There are 9 hidden switches. A switch that is on adds its own fixed numbers to the row, and there is some noise. The rows also spread widely along 12 directions, which tell nothing about the answers.
(in the rows, 128 means zero)
Known rows, each followed by its switches (1 for on, 0 for off):
[188 125 147 124 141 158 134 120  75 124 109 163 180  98  89 118 127 159
 118 124 142 146 147 115 116  69 156  91  97  95 158 109 117 182 143 140]
0 1 1 1 1 0 1 0 1
[ 96 148 181 119 102 142 118 153  73  95 150 175 105 131 124 180 135 158
 164 155 128 158 110 105 142  88 119 163 140 170 132  90 152 112 119 130]
0 1 1 1 0 1 0 0 0
[180 115 159  96 102 133 135 141  72 113 142 153 150  99 109 107 102 179
 128 161 123 170 118 122 144  96 107  76  81  88 149  94 144 174 142 162]
0 0 0 0 0 0 1 0 1
[133 104 129  90 127 146 119 142  71 149 165 172 106 100 141 109 101 135
  81  95 100 156 145 109 126  69 122 100 130 124 157  84 197 171 148  85]
0 1 1 1 0 0 0 0 0
[154 128 116  95 148 144 166  79  30  94 124 155 116 100  93 143  96 133
 139 124 167 177 159  80 161  31  92 121 114 140 147 115 168 152 106 160]
1 0 0 1 1 1 0 0 1
[121 121  88 152  96 144 141  74  89 119  42  77 109 112 100 106 130  74
 120 159 148 176 135 145 170  57 129 123 207  84 155 152 183 120  70 127]
1 1 0 0 0 0 0 0 1
[ 85 108 168 144  89 113 122 107  79 107  97 159 105 138 110 124 148 125
 121 121 147 132  99 136 154  91 174  81 143  87 131 102 182 143  91 140]
0 1 0 1 0 0 0 1 1
[128 167 158 156 110 160 109 155 122 102  92 109 159 100 114 158  94 155
 128 196 105 149 115 140 116 107 142 163 149 109 140 113 116 125 122 107]
0 1 1 0 0 1 1 1 1
[123 110 152 122 106  77 176 105  75  72 108 156 117 140 111 159 132 146
 142 127 189 119  86 127 150  75 127  75  95  74  97  90 176 134  75 165]
0 0 0 1 0 1 0 0 1
[107 140 143 152  92 122 145 120 114  94  94 106 120 134 104 150 137 125
 139 164 109 151  95 148 132  96 142 136 152 105 124 118 151 104  76 110]
1 1 1 0 1 0 0 1 0
[182 111  62 150 146 170 108 149 110 156  85  81 188  72  83  92 157  84
 124 164 145 147 172 130 136  61 122 110 152  82 184 153  85 118 123 110]
0 0 0 1 0 0 0 0 1
[129 111 141 131 100 131 110 143  93 108 135 141 110  74 132 117  88 162
 132 135 119 133 115 135 140 111 156  68 100  78 144  88 140 168 119 100]
0 0 0 0 0 1 1 0 0
[204 123 126 150 145 192 124 138  88 103 100 112 229  79  58 134 146 159
 171 177 137 164 186  97 124  82 103 154 139 125 175 150  39 111 124 156]
0 1 0 0 0 0 0 0 1
[ 66  98 108 144 148 136 113 139 158 135 172 104 108 113 132 110 125 110
 141 124  78 133 155 131 128 105 146 157 179 146 139 120 142  36  81  73]
0 0 0 0 1 1 1 1 0
[139 124 137 161 132 158 108 162 145 113 136  97 167  89 111 130 145 133
 145 143  98 128 130 123 122  99 135 154 129 119 144 117  98  87 117  91]
1 1 0 1 1 0 0 0 1
[124 142 127 147 171 177 123 110 117 107 119 111 124  80 133 170 137 131
 105  89 172  99 146 118 123  91 149 157 139  99 128 117 142 151 115  99]
0 0 1 0 1 1 0 0 0
[146 102 129 130 118 137 151  97 125 101 141  80 157 105  95 102 132 123
 188 162 105 175 122 112 180  84 111 144 115 120 137 154 145  85  87 150]
0 1 0 1 1 0 1 1 1
[105 131  61 120 141 106 143 166 105 145 115  91 121 100 124 140 146  86
 135 160 135 128 107 144 128  64 116 131 140 103 134 108 157  75  92  77]
0 1 1 0 1 1 0 1 0
[ 45 147 152 142 120 124 130 160  89  93 128 141  73 126 138 200 128 122
 133 152 122 130 100 124 128  59 127 177 179 159 118  80 174  55  87  82]
1 1 0 1 1 0 0 0 1
[128 117 112 134 104 112 139 160 119 118 125  79 125  84 126 125 114 125
 131 180 107 140  88 157 149  94 114  97 103  60 132  93 153 108  99 106]
1 0 0 0 1 0 1 1 1
[109 104 115 127 119 107 124 146 147 150 150 111 125 130 141  90 157 102
 122 117  90 138 105 148 130 106 143 126 138 103 128  94 181  74 102  86]
1 1 1 0 1 0 0 0 1
[131 128 136 163 108 150 153 117 104  66  80  89 145 107  95 178 116 127
 150 179 144 156 128 122 146  64 103 166 175 110 131 142 127  92  74 127]
0 1 0 1 0 0 0 0 1
[107 109 134 186 135 144 115 184 134 110 105 114 166 118  93 172 215 124
 138 145 162  87 133 149 120 106 137 131 152  85 131 102  65  67  88 126]
1 0 0 1 0 1 0 1 0
[137 138  68 110 163 144 150 140  61 124 124  94 106  56 136 165 153  94
 136 133 203 118 116 108 169  37  77 136 104  97 129 113 162 134 118 111]
1 0 0 1 0 1 0 0 0
[109 131 133 111 111 130 127 174  31 132 112 179 111 123  93 155 141 138
 118 185 143 156 124 134 128  50 116  88 147 124 160  88 133 130 123 138]
0 0 0 1 0 0 1 1 0
[142 151 135 122 127 106 142 152  76 118  74 163 165 148  88 146 149 148
 101 168 153 129 111 143  83  66 133 104 145 106 131 106 120 122 112 129]
0 1 0 0 0 0 0 0 1

New rows. What belongs after each?
[154 105 121  98 167 124 166 132  86 119 146 167 155 130 108 135 136 163
 102 111 157 126 159 120 102  69  99 113 129 112 128 100 135 118 112 144]
0 0 0 0 0 1 1 0 0
[125 199 117  77 149 144 122 150  57 140 142 147  93  92 130 145  94 135
 119 175 123 152  98 101 119  36 112 143 105 173 144 123 161 158 160  80]
0 0 0 1 1 0 1 0 0
[113 111 187 135  91 190  86 123 100 140 110 150 102 132 121 109 161 149
  67 121 129 153 148 154 140 118 148 107 197  91 166 112 165 179 134 160]
0 0 0 0 0 0 1 0 0
[ 98 118 124 138 141  67 166 133 115  94 140 161 156 164  86 151 131 135
 170 154 111 133 121 121  95  81 155 125 126 145 110  98 116  22  63 111]
0 0 1 0 1 0 0 1 1
[105  84 135 145 111  88 146 146 141 122 108 130 144 157 111 112 141 120
  77 124 104 114 114 164 101  92 145  93 163  73 120 101 164  87  78  99]
0 1 0 1 0 0 0 1 1
[162  63 149 151 114 134 138 126 126  90 165 129 171  88 100 103 114 162
 181 127 108 149 148 108 160 111 135  93  93  92 141 108 107 101  97 140]
0 0 0 1 0 0 1 0 1
[103 107 121 144 150 164 124 156  91 108 133 133 122  96 111 172 119 123
 125 136 133 141 179 111 127  63 113 156 181 141 157  99 126  74  95 110]
0 0 0 1 1 1 0 0 1
[137  72 111 119 143 141 157 137 108 115 155 124 141 131  96 136 173 120
 148 122 144 150 173 115 144  73  79 136 159 129 146 120 130  61  82 156]
0 0 0 1 1 1 0 0 0
[149 138 119 134 182 125 158 141 138 112 115 122 206 151  92 154 172 142
 118 144 147 106 141 123  70  72 105 184 159 139 110 138  93  46 100 121]
0 1 0 0 0 0 0 0 1
[ 87 104 154 166  89 168  79 113 126 104 126 109 100  85 133 107  99 116
 153 123  95 155 139 118 175 114 169 136 169 119 158 123 164 119  97  94]
0 1 0 1 0 1 0 0 1
[108  89 110 137 131  87 173 109  93 114 119 140 145 141  91 126 168 105
 181 138 153 142 115 128 156  59 154 102 122 103 122 109 152  60  63 146]
0 1 1 1 1 0 1 1 1
[130  97 118 153 131 170 101 173 112 127 147 122 142  63 107 123 110 148
 140 147  88 143 171 127 117  99 145 111 147 114 175  99  82  99 115  79]
0 0 0 0 1 0 1 0 0
[ 94 150 190 143 116 117 149 104 104  55 135 148 123 119 130 182  70 178
 153 148 107 136  91 110 129 101 155 161 118 131  95  95 168 110  95 109]
0 1 1 0 0 0 1 1 1
[ 96  87 170 165 102 159 113 168 160  89 165  92 115  86 164 172 123 150
 146 137 115 131 123 142 166 144 116 166 154  78 122  70 158  76  97 122]
0 0 1 0 0 1 1 0 1
[ 92 147 151 129 157 132 108 146  95 121 151 158 121 110 125 160 169 144
 142 107 160  98 110 117 124 105 167 128  96 124 122  87 133 128 126 118]
0 0 1 0 1 1 0 1 0
[162 117 115 130 154 173 124 127 160 118 177  66 155  60 130 108 109 142
 148 132  86 142 144 110 140 108 109 163 111 120 142 145 116 108 124  89]
0 0 0 0 1 0 1 0 0
[108 122 100  89 154  83 140 189  79 158 159 161 141 127 133 122 180 127
 146 148 151 114  94 131 117  62 113 114 108 127 121  75 151  60 125 116]
0 1 0 0 0 0 1 0 1
[136 134  91 133 130 115 162 131  63  99  75  91 126  74 108 165 154 100
 157 159 201 118  85 128 163  39 119 102 102  68 127 116 151 130  92 124]
0 1 0 1 1 0 0 0 1
[135  97 141 154 132 126 159 130  84  59 139 136 145  84 114 189 128 160
 186 124 174 125 133 103 161  97 117 128  94  88 114  68 121  94  81 148]
1 0 1 0 0 1 0 0 1
[159 177 138  96 102 127 138 136  63 105 124 137 131  94 109 139 100 161
 187 194 128 174  82 112 145  78 124 119  73 131 139 113 137 160 133 129]
0 1 1 0 1 1 1 0 0
[102  77 174 165  97 139 130 128 133  62 162 113 117  90 142 172 124 154
 181 115 141 132 124 118 182 140 131 141 125  81 114  75 155  86  76 143]
0 0 1 0 0 1 0 0 1
[151 102 114 153  94 111 186  77 138  79  96  56 150 134  93 133 162 109
 172 163 148 162 101 141 177  99  96 133 134  66 107 154 151  86  49 163]
1 0 1 0 0 0 0 1 0
[ 57 123 168 174 107 138  88 173  96 104 122 144 111 105 119 184 189 130
 178 145 169 106 105 141 158 122 179 120 133  91 137  62 117  85  95 144]
0 0 1 0 1 1 0 1 1
[143  81 124 115  98 102 144 130 119 110 165 103 142  96 105  83 119 139
 174 144  73 163 110 121 152 109 118  88  86 103 140 118 143 101  91 113]
0 1 0 0 1 0 0 1 0
[131 126 128 119 162 142 135 111 117 120 125 112 125  96 129 130 131 137
  72  84 153  95 125 131 117  96 136 110 108  73 122 117 166 173 120 111]
0 0 0 0 1 1 0 1 0
[129 150 168 160 154 173 124  83 103  61 119 142 147  93 110 180  89 165
 153 117 150 134 160  88 129 100 158 177 139 140 126 121 117 131 105 126]
0 0 1 0 0 1 0 0 1
[176 144 131 129 162 173 132 113  92 108 148 117 166  51 128 140 123 145
 163 118 151 134 124  86 163  74 128 157  68 112 133 117 134 159 151 116]
1 1 1 1 0 0 1 0 1
[165  68 137  99 141 156 127 108  86 152 151 156 179 130  90  62 156 142
  99  96 109 170 188 109 135  92 110 103 145 116 169 121 153 133 128 173]
0 1 0 0 0 0 0 1 1
[135  86 126 134  84 132 105 195  64 129 120 145 137  88 106 118 149 140
 151 166 128 161 134 141 156  97 112  76 132  80 171  59 120 112 113 141]
1 1 0 0 0 1 0 0 1
[ 96  85 164 133 121 124 154 115 112 101 145 141  96 137 132 148 177 149
 118  84 166 111 118 145 150 108 129 109 139  76 107  79 177 111  82 161]
1 0 0 0 1 1 1 0 0
[142  99 131 144  98 169 100 114 107 133  99 112 138 109  96  85 126 119
 111 146 112 176 168 133 148 101 137 106 184  93 178 135 139 137 108 139]
0 0 0 0 0 0 0 0 1
[ 95 163 151 140 159 132  99 157 107 126 129 153 152 107 124 141 138 153
 125 142 124  97 105 123  95  93 176 144 121 135 124 102 117 107 137  87]
0 1 0 0 0 0 1 1 1
[145 146 134 125 151 164 125 144 134 146 116 110 165 138 108 119 171 139
  68 148 123 126 137 149  96  94 107 152 162 107 137 134 125 126 137 127]
1 0 0 0 0 0 1 1 0
[ 85 125 142 155 133 105 136 103 113  99 123 173 136 159 103 140 134 124
 165 118 121 135 130 107 116  76 183 145 162 163 118 116 142  58  77  98]
0 1 1 1 0 0 0 0 1
[107 125 133 141  79 115 102 175 112 132 101 116 110 102 135 125 127 120
 128 162 117 139  87 164 138 110 157  88 133  67 147  76 164 130 106  98]
0 1 1 0 1 1 0 0 1
[149 125 108 140 169 154 126 142  86 108 130 118 163  55 116 153 122 140
 142 128 161 112 151 100 128  75 126 135 107 104 141 110 102 121 124 106]
0 0 0 0 0 0 0 0 1
[146  90 109 140 151 191 120 126 131 117 151  69 138  41 145 126  97 128
 119 115 129 139 176 116 167  99  97 157 147  80 151 117 152 122 119 112]
0 0 0 0 0 1 1 0 1
[108 126 158 140 131 184 105 117 133 130 119 107 103 101 143 125 153 126
  83  95 137 117 127 141 142 100 151 142 163  93 139 125 177 164 126 112]
0 1 0 1 1 1 1 0 0
[177 154 126 104 150 146 119 127 103 146 116 156 178 127  94  86  90 157
  83 157  96 160 155 123  77  76 136 116 134 134 157 135 116 152 150 110]
0 0 0 0 0 0 1 0 1
[148 132 144 137 138 164  95 125 151 125 149  96 156  79 137  94 119 133
 129 114  98 126 117 110 137 111 145 152 107 118 138 142 143 142 144  84]
0 1 0 1 0 0 0 0 1
[ 91 133 127 140 150 118 106 188  79 121 142 193 142 104 122 165 106 150
 143 136 118 117 143 112  88  83 164 128 138 150 143  57 109  78 117  66]
0 1 1 0 0 1 0 0 1
